The same things were measured in two ways. Each way mixes the same 10 hidden numbers, adds some noise and spreads widely along 8 directions of its own, which tell nothing about the thing.
Some things both ways: the first way, then the second way.
[-1 7 1 -14 4 9 3 -11 -23 2 -3 17 7 -9 -1 -8 2 11 5 -2 11 17 -2 12 -3 3 5]
[11 10 -15 4 -3 -1 -11 -7 -27 -6 -5 2 -9 -22 7 -9 -2 13 0 4 -5 14 2]

[28 1 -3 -11 5 2 4 0 4 2 4 11 2 -19 -28 7 -8 6 -12 19 -12 6 -4 6 10 0 0]
[-4 8 -17 -1 5 5 -3 17 -13 -3 -15 -3 -11 2 7 -4 -5 -16 -7 -3 -8 9 10]

[-5 1 -5 -8 -1 -8 -5 0 -2 6 -10 -7 15 4 0 -6 6 4 -10 -3 12 4 12 -5 2 -4 7]
[-1 -4 1 5 -4 -1 0 10 2 7 4 -6 2 3 -1 -15 -2 9 -6 8 3 -3 -12]

[-3 -5 1 16 9 -1 -2 -3 2 -11 -3 1 -7 2 8 11 -5 -2 9 1 -3 -1 -12 -9 -2 6 -3]
[-8 17 -12 -3 -5 -22 15 7 -18 19 7 10 9 1 -16 3 10 -10 14 1 6 15 12]

[-5 -14 -15 14 -10 -13 1 -4 -4 -17 1 0 -1 -4 0 6 -7 8 5 -5 -6 7 1 -6 4 3 2]
[2 -31 12 3 11 14 -5 -8 19 7 18 -5 -12 8 -10 5 -5 2 -5 -5 6 4 0]

[7 -19 -4 -2 10 4 -1 -2 -2 1 -15 2 8 -7 -9 6 11 -9 2 6 6 0 4 -6 -19 -4 15]
[-13 -3 6 -4 0 1 7 -10 0 1 -1 -1 3 1 -4 20 3 -9 13 -2 4 9 14]

[0 2 3 5 8 4 3 8 3 1 -8 2 -4 -3 -5 6 -2 -7 0 8 3 -2 -3 -3 7 8 2]
[7 4 -7 7 -4 -10 -15 2 -15 11 5 -2 -5 -4 -3 -15 -3 -10 0 -1 4 13 -1]

[-1 -9 -1 13 8 -3 4 9 -8 -12 2 4 -6 -10 -13 7 -22 -3 4 19 5 2 -14 -10 2 7 7]
[-21 7 -4 -14 -10 -18 -4 6 -4 0 5 -9 12 0 -9 -3 0 -13 16 -3 3 11 15]

[5 10 -13 -8 8 -12 15 1 -7 -5 -7 -5 -7 -3 4 -1 -8 2 3 6 10 -2 -1 0 8 -3 11]
[15 -4 -5 4 7 3 4 -5 1 -5 -9 8 0 -9 9 4 8 24 -10 3 -7 -18 -20]

[8 -10 9 3 6 -3 -17 2 4 -5 5 2 12 -9 -5 11 3 -3 -3 18 5 2 -7 -9 -6 -3 5]
[0 12 -4 1 -4 -4 -7 -2 -3 -1 -7 1 5 -5 8 -2 4 17 -8 2 1 5 -8]

[3 8 7 1 2 -2 -4 -1 5 3 4 -9 -1 6 4 -3 0 -2 -5 -4 13 -5 8 6 0 2 -1]
[5 -4 6 1 -5 5 3 -3 -6 -1 -4 7 -1 0 2 -1 10 -3 0 -9 -7 -7 -3]

[-4 -15 -15 9 8 0 9 0 2 -15 -7 -2 -2 -10 4 -3 -8 -2 -4 0 -1 8 4 -14 -7 3 4]
[11 -9 8 9 -7 0 -13 -3 10 -13 -5 -15 -2 0 13 -1 -3 0 -1 -6 -3 -17 -14]

[-5 8 12 -10 10 -4 -5 2 6 4 -12 -11 -1 10 1 -8 -1 -4 -1 -1 11 -1 3 6 5 3 5]
[1 -7 5 1 -10 -10 8 2 16 9 10 -1 4 11 -6 2 4 -11 10 6 5 2 3]

[3 -3 -10 -2 -5 -8 -2 -11 -4 1 -8 6 9 -2 -7 4 8 10 -5 -7 -6 4 4 -4 5 -7 1]
[-18 -8 1 -9 3 9 -1 5 7 -5 -5 1 -2 -4 -1 11 6 12 -10 -4 -1 1 -6]

[28 9 -16 2 12 -5 18 7 10 -10 -1 -1 -4 -11 1 24 -9 -5 -4 18 -9 -8 -7 -10 16 5 6]
[13 14 -3 17 -1 -6 2 20 -14 21 0 -6 3 10 -2 -24 1 -6 -8 0 3 -2 -8]

[3 5 -2 13 0 6 1 -3 4 8 1 -1 -10 4 -2 3 -4 2 -5 -5 -7 -2 1 -1 5 3 -10]
[-4 -10 -5 -9 10 8 -2 11 -7 0 5 -2 -2 -9 -7 -2 7 6 -5 -15 -6 5 1]

[-1 -8 -11 12 -2 -2 -4 -2 2 -7 -7 -9 4 0 1 6 0 -3 -3 -5 0 -1 9 -5 1 -4 6]
[13 -8 4 11 20 11 -11 11 11 7 8 -7 -7 7 0 -7 -13 -2 -12 0 6 8 -1]

[-5 8 -4 6 -10 4 9 -6 -5 4 -7 12 -12 3 -6 2 3 2 8 -14 -10 2 1 6 17 8 -6]
[-9 -18 16 5 1 1 -1 15 17 14 16 -9 8 10 -13 -5 7 8 -4 -3 10 1 -10]

[10 -10 -5 8 5 -8 -4 2 12 -7 -3 -9 3 -5 -4 10 -6 -4 -9 8 -7 -4 -1 -14 7 -1 2]
[-3 18 -4 2 -2 -6 4 14 0 1 -15 6 3 4 4 2 -2 -8 -2 10 3 -11 -8]

[4 -15 11 13 -3 -4 -16 4 17 11 -2 -8 7 4 -15 10 14 1 -13 0 -2 -8 9 -2 -9 2 -8]
[-13 4 -6 -5 -17 -10 3 5 4 1 5 -7 0 9 -4 1 1 11 0 -1 1 7 -1]

[7 -4 -7 -12 4 8 -5 -16 -5 6 -6 3 15 2 -8 -10 3 10 -7 -12 -6 16 9 1 -10 -11 3]
[16 15 1 8 1 16 -1 12 -10 2 -18 6 -8 -7 12 -12 0 7 -20 6 -2 -17 -19]

[4 3 -14 -3 7 -1 11 -14 -11 -8 1 5 3 -4 9 2 5 19 0 -14 -2 12 1 2 0 -3 0]
[6 0 -6 8 -4 -1 10 8 -11 12 -1 -7 -2 6 -4 -8 7 -5 0 1 -3 -1 6]

[16 6 -5 -13 2 -3 -2 -12 -8 -9 -2 6 6 -5 -1 5 -7 0 7 4 1 7 -4 11 4 -3 11]
[2 13 16 8 -5 6 1 12 19 2 -12 0 9 15 8 6 4 5 -8 1 4 -20 -17]

[7 -14 -18 10 12 -17 9 5 8 -23 -7 -25 -2 1 15 16 -10 -12 4 1 1 -9 0 -20 8 0 18]
[1 -22 16 1 15 26 -10 -8 0 8 6 0 -13 -9 -5 1 3 -5 -10 -11 6 12 4]

[-10 -15 11 12 11 18 1 3 -6 6 -1 4 -10 -2 -16 -7 0 5 3 -4 2 11 -3 6 -17 8 -3]
[-3 -16 -1 -9 4 11 4 -7 7 -11 -9 13 -1 -10 6 16 15 7 1 0 -7 2 2]

[8 -1 -3 5 4 -4 -5 -10 -3 -6 3 0 7 -4 -1 8 1 2 -2 2 7 -3 3 0 -6 -8 3]
[6 12 -4 -2 -3 -5 4 -4 -3 -7 2 3 5 -9 5 3 7 25 -3 -4 -4 4 0]

[25 -8 -9 1 2 -9 0 5 22 -3 -4 -15 -5 -8 -9 10 -4 -12 -13 11 -7 -12 10 -5 6 -2 4]
[-10 3 -12 3 7 0 14 10 -27 11 -3 7 -3 1 -4 4 6 -6 3 -12 -6 18 9]

[-7 4 -13 14 -3 7 18 -6 -13 0 -2 4 -11 0 5 4 1 9 3 -23 -3 4 5 5 11 10 -4]
[2 -16 16 3 -10 5 -18 -8 -5 7 3 -11 -3 2 -9 -10 3 -22 9 -10 2 -8 1]

[13 -10 -1 9 1 -2 -10 4 8 -6 6 -2 6 -8 3 11 -7 -6 -3 20 7 1 -2 -8 -12 6 2]
[-2 -7 2 6 -3 3 -2 4 -13 12 7 -6 1 5 -5 -7 8 9 -4 -21 -4 4 -7]

[18 7 16 -4 0 0 -5 4 10 17 2 2 -4 3 -15 11 8 -8 0 10 1 -11 -3 6 6 5 -2]
[-11 0 -7 -7 13 19 8 1 -21 4 -9 21 -10 -17 -3 8 13 13 -15 -8 -4 15 0]

[0 11 -15 8 7 -6 11 -1 7 -4 -12 -15 -5 9 20 9 5 0 -2 -13 -1 -8 9 -7 15 0 3]
[13 21 -4 6 -7 -9 -10 5 -4 0 -17 -5 -2 8 7 -6 -11 -26 4 6 2 -22 -5]

[21 2 -10 3 4 4 0 -6 5 -1 -1 -3 5 -7 -2 12 -2 -4 -8 2 -4 -2 6 2 0 -4 4]
[16 -8 11 1 5 18 -24 -15 4 -8 -5 -10 -15 2 6 4 -11 -28 2 -18 -4 -12 8]

[1 17 -3 -7 -1 1 4 -5 -2 -4 0 1 5 7 11 1 2 5 6 -9 4 8 3 5 13 5 2]
[8 14 -8 2 6 -3 20 7 -5 11 1 10 2 7 1 -6 -6 -10 5 15 1 8 12]

Other things, the second way, with their names:
(419): [7 12 -7 3 3 1 9 10 -9 -2 -3 8 3 -8 4 4 7 11 1 0 -4 4 1]
(631): [1 -7 7 4 -5 -27 9 -2 27 7 36 -21 24 7 -12 3 2 19 19 9 15 17 15]
(298): [5 9 -10 -2 3 -4 -1 -2 0 -9 -10 -3 -3 3 10 2 -13 -16 9 10 -3 0 15]
(189): [5 5 1 14 -12 1 -6 28 -3 -1 -6 -7 0 1 7 -15 6 19 -16 -4 -3 -15 -32]
(312): [-1 18 -14 -5 10 -2 14 12 -7 3 -11 18 -1 0 -1 6 1 -7 -1 12 0 5 10]
(201): [13 2 3 13 1 -2 9 6 -9 15 13 -11 -4 8 -11 -13 -5 -17 4 3 5 5 17]
(468): [-1 7 -4 -9 4 9 -5 -5 -13 -6 -21 20 -10 -15 5 7 4 -23 0 2 -3 1 7]
(299): [17 3 -3 14 -9 -19 9 -14 -8 11 16 -5 7 -4 -8 -6 4 14 13 12 7 6 6]
(664): [-2 -11 -3 0 12 13 -2 9 1 8 9 -7 -10 0 -5 -10 -6 -2 -12 3 3 21 15]
(237): [-1 -18 2 -1 -2 2 -6 -6 4 7 7 -13 -7 4 -11 0 2 -15 4 -4 3 4 13]
(346): [-16 -7 2 -12 9 18 19 14 2 0 -7 10 0 0 -3 7 9 2 -4 0 -5 2 4]
(9): [-5 3 2 1 -1 2 0 1 -11 4 3 0 0 -3 -7 -1 4 11 -3 -9 1 1 -4]
(539): [21 0 -3 12 24 15 -4 -1 3 -2 -4 -3 -12 -5 7 4 -17 4 -6 10 5 -2 1]
(217): [7 6 -1 9 2 -4 19 0 3 10 -3 1 4 18 -3 10 -3 -8 11 10 3 -10 7]
(323): [5 -8 6 9 -9 2 -4 6 3 -8 4 -15 4 -9 7 -12 4 30 -8 2 -1 -3 -17]
(276): [25 -5 6 11 9 4 -15 -13 22 0 -1 -4 -10 14 7 5 -19 -10 -1 3 4 -22 -11]
(563): [-3 -10 -1 1 -5 -2 12 0 -10 14 15 -4 8 -1 -11 -14 13 20 1 -1 -2 10 2]
(200): [0 3 9 9 9 1 7 12 3 7 -5 3 8 2 -3 8 3 2 1 1 8 -13 -13]
(523): [11 1 -16 1 4 -6 6 5 -5 -2 7 3 -6 -7 -4 1 -1 16 1 6 -2 3 2]
(708): [12 -1 -7 6 0 -9 -19 7 15 -4 11 -19 -6 4 -1 -8 -17 5 -3 8 7 1 1]
(382): [21 -9 -1 11 9 1 -5 4 -8 12 7 2 -14 -5 -7 -11 -6 -20 0 5 6 2 -1]
(103): [15 7 7 15 -4 -10 -13 1 -11 12 10 -18 9 3 0 -25 -3 -5 3 -10 3 3 1]
(112): [15 1 4 3 -7 2 -7 -33 -15 -3 3 2 -8 -14 1 10 -3 3 17 -4 0 -2 2]
(135): [-12 -10 15 -11 -14 1 3 -13 3 -3 4 -6 6 -5 -8 7 10 -2 12 -5 2 -10 3]
(441): [10 -9 6 7 12 6 1 -11 5 20 4 5 -3 11 -9 3 3 -5 -6 -3 6 -4 0]
(580): [1 9 3 0 -22 -15 -4 -10 -12 2 -4 3 5 -2 2 -4 5 -9 16 -3 -1 -7 -9]
(92): [-7 8 -7 -15 5 8 5 4 1 -4 -6 5 -3 -2 -1 5 -4 -6 3 5 -2 4 15]
(213): [7 -14 -13 2 6 -2 10 -11 -9 0 5 8 -9 -4 -2 4 0 5 5 2 -6 10 6]
(229): [11 0 6 -3 -3 3 7 -8 10 6 12 9 0 -3 -1 2 4 8 5 5 4 8 1]
(383): [-10 -6 14 1 -10 6 -13 -3 -10 7 -7 4 11 -9 3 -9 19 11 -5 -13 0 4 -16]
(670): [-12 0 2 -12 7 17 1 11 17 -16 -17 -8 -5 8 6 15 -7 -13 -4 0 -5 -17 9]
(743): [13 2 3 5 -1 -3 -5 0 2 -1 3 8 -6 -9 2 -2 -2 -10 2 6 5 5 0]
(40): [11 -2 -6 5 8 -5 4 6 7 4 12 0 -3 -3 -7 -1 -7 9 3 17 9 8 5]
(692): [-14 -3 9 -11 -17 7 -10 -11 7 -5 -2 -1 2 1 5 3 8 17 -6 -15 -5 0 -10]
(764): [-1 6 -4 -2 6 3 3 1 4 -6 -3 -5 0 1 3 10 -4 6 1 0 0 0 10]
(15): [10 6 -1 6 -11 -4 1 -2 -16 15 -6 8 2 3 0 -9 7 -15 10 -4 -3 -7 -7]
(619): [6 -5 9 -7 -4 11 -18 -24 -2 9 -16 11 -3 -1 -2 3 9 -17 3 -6 0 -22 -9]
(540): [-11 5 0 -2 5 0 1 8 -10 5 4 -7 0 1 -6 -7 -6 -12 3 -2 4 16 19]
(651): [13 -15 4 -3 15 17 6 -15 2 19 -2 25 -8 -1 -8 2 6 -11 -1 13 4 -2 1]
(155): [12 5 8 0 1 3 3 -3 11 -3 -2 8 -3 -5 1 12 0 -8 5 9 6 -8 2]
(11): [6 10 -10 4 -7 -17 13 -2 -17 -3 14 -4 2 -13 -7 -4 -3 25 12 9 1 2 0]
(165): [0 -5 -7 1 3 -5 5 4 -7 5 3 -3 0 4 -4 -7 0 -7 3 -4 -4 1 4]
(10): [21 1 -8 5 0 5 -12 -16 -18 1 -16 10 -11 -9 11 -7 -1 -14 4 4 -6 -4 -3]
(387): [-14 -16 19 -3 -12 1 -1 -4 9 12 8 -3 11 11 -8 3 16 -6 10 -17 1 0 -3]
(628): [9 -7 10 -1 -4 1 -3 -15 7 -7 -2 5 0 -1 5 8 2 -14 10 -8 -3 -11 -4]
(629): [-1 8 3 0 -5 3 7 -1 -1 10 -13 15 0 9 2 0 8 -7 -6 3 0 -8 -9]
(23): [-5 -11 -4 -10 9 13 -2 -1 7 -8 -7 14 -6 -14 7 6 5 23 -15 5 -3 2 -15]
(285): [-6 -3 -6 -5 4 -10 23 -2 -3 2 12 11 7 -11 -10 12 13 25 6 7 2 12 5]
(663): [9 3 -4 5 15 -1 19 -3 5 9 7 5 4 2 -5 6 -1 8 2 16 6 8 14]
(209): [11 -5 5 21 -10 -3 -7 0 -9 15 5 -19 -2 10 -4 -9 2 4 0 -9 4 -6 -9]
(433): [-11 -2 -7 -11 -1 4 -4 6 0 -13 -12 1 4 -4 8 4 3 9 1 -5 -10 -9 -9]
(55): [10 -12 0 3 19 18 2 11 6 -11 0 -3 -8 -9 8 4 -8 -1 -2 4 -3 8 8]
(497): [-5 4 -9 8 13 4 2 18 -1 -9 -13 -3 -6 3 8 12 -9 4 -7 -1 -2 -1 -5]
(66): [16 1 -6 8 16 19 -7 6 -3 -8 -17 -3 -15 -7 11 3 -9 2 -16 3 -4 -13 -7]
(652): [4 13 -1 10 -7 -3 9 3 -12 15 -6 -1 -2 11 -5 -7 3 -8 -5 2 2 -7 1]
(516): [4 -7 -7 8 13 3 7 9 -17 7 6 4 -8 -5 -10 -1 4 2 -4 -6 -2 10 6]
(178): [19 -14 -3 11 27 17 2 -4 10 -14 -2 -4 -13 -8 14 11 -19 1 -3 10 -1 3 6]
(518): [5 -9 13 5 -4 9 -10 0 4 7 5 -10 -7 3 -5 -9 -7 -6 -3 -1 6 -12 -13]
(333): [-16 -2 3 -1 9 0 -3 7 7 -3 -11 -2 3 7 1 13 -1 -15 -2 -5 3 -1 4]
(22): [-4 -2 -1 -7 -7 -1 -8 0 5 4 -5 0 1 5 -1 -7 2 -6 -2 1 0 -7 -8]
(666): [1 -1 -6 9 9 1 -9 10 -17 10 -1 -2 -3 1 -2 -5 1 -3 -2 -14 -1 11 -2]
(63): [12 3 -7 4 -5 -1 10 -7 -3 -3 -9 10 -10 3 4 9 -1 0 2 9 -4 -15 -7]
(265): [-16 -1 2 -5 11 11 3 12 4 -1 -12 6 -2 5 -1 19 7 -9 -9 -12 -1 -1 0]
(470): [0 15 -1 8 -15 -16 4 7 3 8 2 -17 11 14 1 -5 3 5 2 3 4 -1 1]
(130): [-19 -9 9 -4 -11 -13 8 9 13 16 7 3 17 18 -14 1 17 -15 9 -2 5 6 5]
(98): [6 -1 1 10 4 -10 5 5 6 -1 5 -9 5 9 -4 6 -4 -7 11 4 4 -3 12]
(701): [3 7 7 3 -15 0 -6 -2 4 1 -3 1 0 0 3 1 11 17 -9 -8 1 -7 -17]
(120): [11 6 4 4 -7 -6 -14 -7 -16 -1 1 -7 1 -14 -2 -8 -2 1 8 -7 1 -14 -11]

Some of these things the first way, each followed by its name:
[0 -7 -5 11 5 -4 11 14 6 -6 -5 -9 -13 3 3 8 -11 -9 8 6 1 -2 -6 -8 5 19 5]
(518)
[3 -2 4 8 0 -6 3 5 -3 -5 4 0 -11 0 -1 7 -11 -8 13 10 11 -4 -8 2 -3 12 5]
(9)
[-2 -4 -5 3 -7 -5 0 -2 1 -6 -3 3 -4 -4 7 2 2 0 3 -3 1 2 3 0 4 6 -1]
(497)
[12 -4 -9 8 1 4 7 -1 10 -9 -3 3 -9 -10 -12 3 -13 -9 -6 4 -13 -1 3 -4 7 3 -2]
(628)
[4 4 2 -1 -3 0 6 -1 -6 9 -2 10 -7 -4 -3 0 -2 -4 2 4 8 -2 -1 3 1 11 -3]
(11)
[-11 -4 8 7 4 10 -5 4 0 -2 7 -4 -8 0 4 -9 -4 4 3 -4 2 14 -2 3 1 9 -5]
(10)
[28 7 13 -11 5 -3 -9 4 10 14 2 -4 0 -5 -13 11 5 -10 -6 20 7 -13 -1 8 5 -3 6]
(764)
[1 1 -1 0 6 1 6 -7 -6 4 -4 6 -1 -1 -3 4 11 11 -1 -9 -3 4 -1 1 3 0 -2]
(237)
[-4 -14 -7 7 7 -21 -13 -7 6 -24 -3 -21 4 7 20 1 -8 -2 5 -2 7 1 -1 -14 -5 -9 9]
(265)
[-12 14 2 3 -1 -5 6 6 1 3 -5 -10 -12 14 7 -1 2 5 6 -11 4 0 2 5 19 7 -1]
(22)
[16 4 -1 -1 -3 0 2 -1 11 6 -2 1 -1 -1 -20 10 5 0 -6 -2 -11 -4 7 6 13 -1 -2]
(629)
[22 10 1 5 -4 -5 -8 4 20 -1 10 -11 -1 -8 3 12 -3 -16 -14 12 0 -15 7 -7 21 -4 -2]
(103)
[-4 6 11 -3 12 2 -10 1 5 0 -8 -16 3 16 16 0 -1 -8 8 -3 13 0 -2 5 -3 7 8]
(229)
[0 7 -5 -9 0 -7 7 -2 -8 1 -6 7 5 -6 -2 -2 4 7 -2 4 15 4 7 5 0 1 4]
(213)
[9 -3 -11 -2 -2 -3 11 -16 -15 -11 6 21 2 -10 -13 4 -1 17 7 -6 -7 15 -4 5 -1 -4 1]
(652)
[-3 10 10 5 15 -13 1 10 -2 -9 2 -17 -4 11 21 13 -7 -4 13 9 25 -8 -12 -1 4 9 10]
(312)
[10 1 -22 7 -4 12 15 -15 -14 3 -9 20 -4 -12 -10 5 -4 5 -4 -7 -15 5 1 -4 5 0 -4]
(120)
[2 7 -6 2 9 12 9 -3 -10 -6 0 11 0 -6 15 6 -4 3 6 0 3 12 -7 -1 2 15 0]
(55)
[-6 5 -1 -7 1 -1 1 -15 -22 -9 2 17 6 -1 7 -2 5 12 17 -5 10 15 -9 4 -4 -4 7]
(663)
[-10 13 -2 -3 -7 -2 2 -2 -4 8 -4 -8 -9 9 7 -10 0 7 0 -14 7 4 9 11 13 3 -2]
(433)
[6 -19 -12 9 4 2 4 1 12 -5 -11 -11 -7 -7 -22 -6 -15 -8 -13 -2 -14 0 11 -6 0 -2 4]
(580)
[7 -1 -13 1 -6 -2 -2 -13 7 0 -4 -4 -1 -2 -6 -7 -7 8 -17 -15 -15 4 13 2 10 -2 -9]
(189)
[5 0 -2 2 7 9 -5 -13 -9 -3 0 7 6 -4 6 1 -3 4 2 -3 4 9 -2 4 -12 0 0]
(419)
[-1 -1 -3 4 -5 10 -2 -10 -2 9 -11 6 -3 3 1 -2 9 -6 3 -11 -5 0 6 -1 -2 0 -2]
(200)
[3 4 2 -4 0 -4 2 1 -2 3 -2 -3 0 2 -5 -1 0 -6 3 0 10 -3 5 2 7 0 8]
(540)
[-3 1 -1 9 2 1 4 -1 -9 -2 5 -3 -14 3 -3 4 -8 8 10 -6 -3 5 -8 7 10 2 2]
(619)
[1 -4 4 0 9 1 12 2 -9 2 -5 3 -9 -5 -9 2 2 -5 6 2 13 -4 0 5 -5 4 8]
(299)
[-11 -2 5 -1 1 -11 -15 -9 -3 -12 0 -6 8 3 -1 -10 -8 9 -3 -5 5 9 0 -1 4 -8 2]
(130)
[-5 -12 -6 15 -1 5 -3 -13 -8 1 -1 5 -1 -2 -11 -4 -2 15 -7 -13 -7 10 4 2 -12 -2 -9]
(523)
[8 -1 -3 5 -10 -5 -9 -6 4 -5 6 6 9 -3 -3 13 4 6 -2 -1 -6 4 1 0 7 3 -4]
(692)
[1 0 -6 4 2 -2 9 6 0 4 -6 -2 -3 -3 -9 -2 -3 -1 -5 5 10 -1 8 -2 -2 0 4]
(165)
[-10 -3 -4 14 4 -1 3 4 -2 -11 4 -7 -2 1 13 6 2 6 3 -7 6 5 1 -6 3 6 0]
(298)
[15 10 3 -4 -8 -7 -8 -8 1 0 8 11 3 -4 -3 13 7 5 4 7 -4 0 -7 3 12 -5 -2]
(441)
[-10 -10 -1 9 7 1 12 -2 -12 -3 -9 9 -11 1 -10 -3 -3 -1 13 -2 6 3 -6 -2 -12 4 4]
(285)
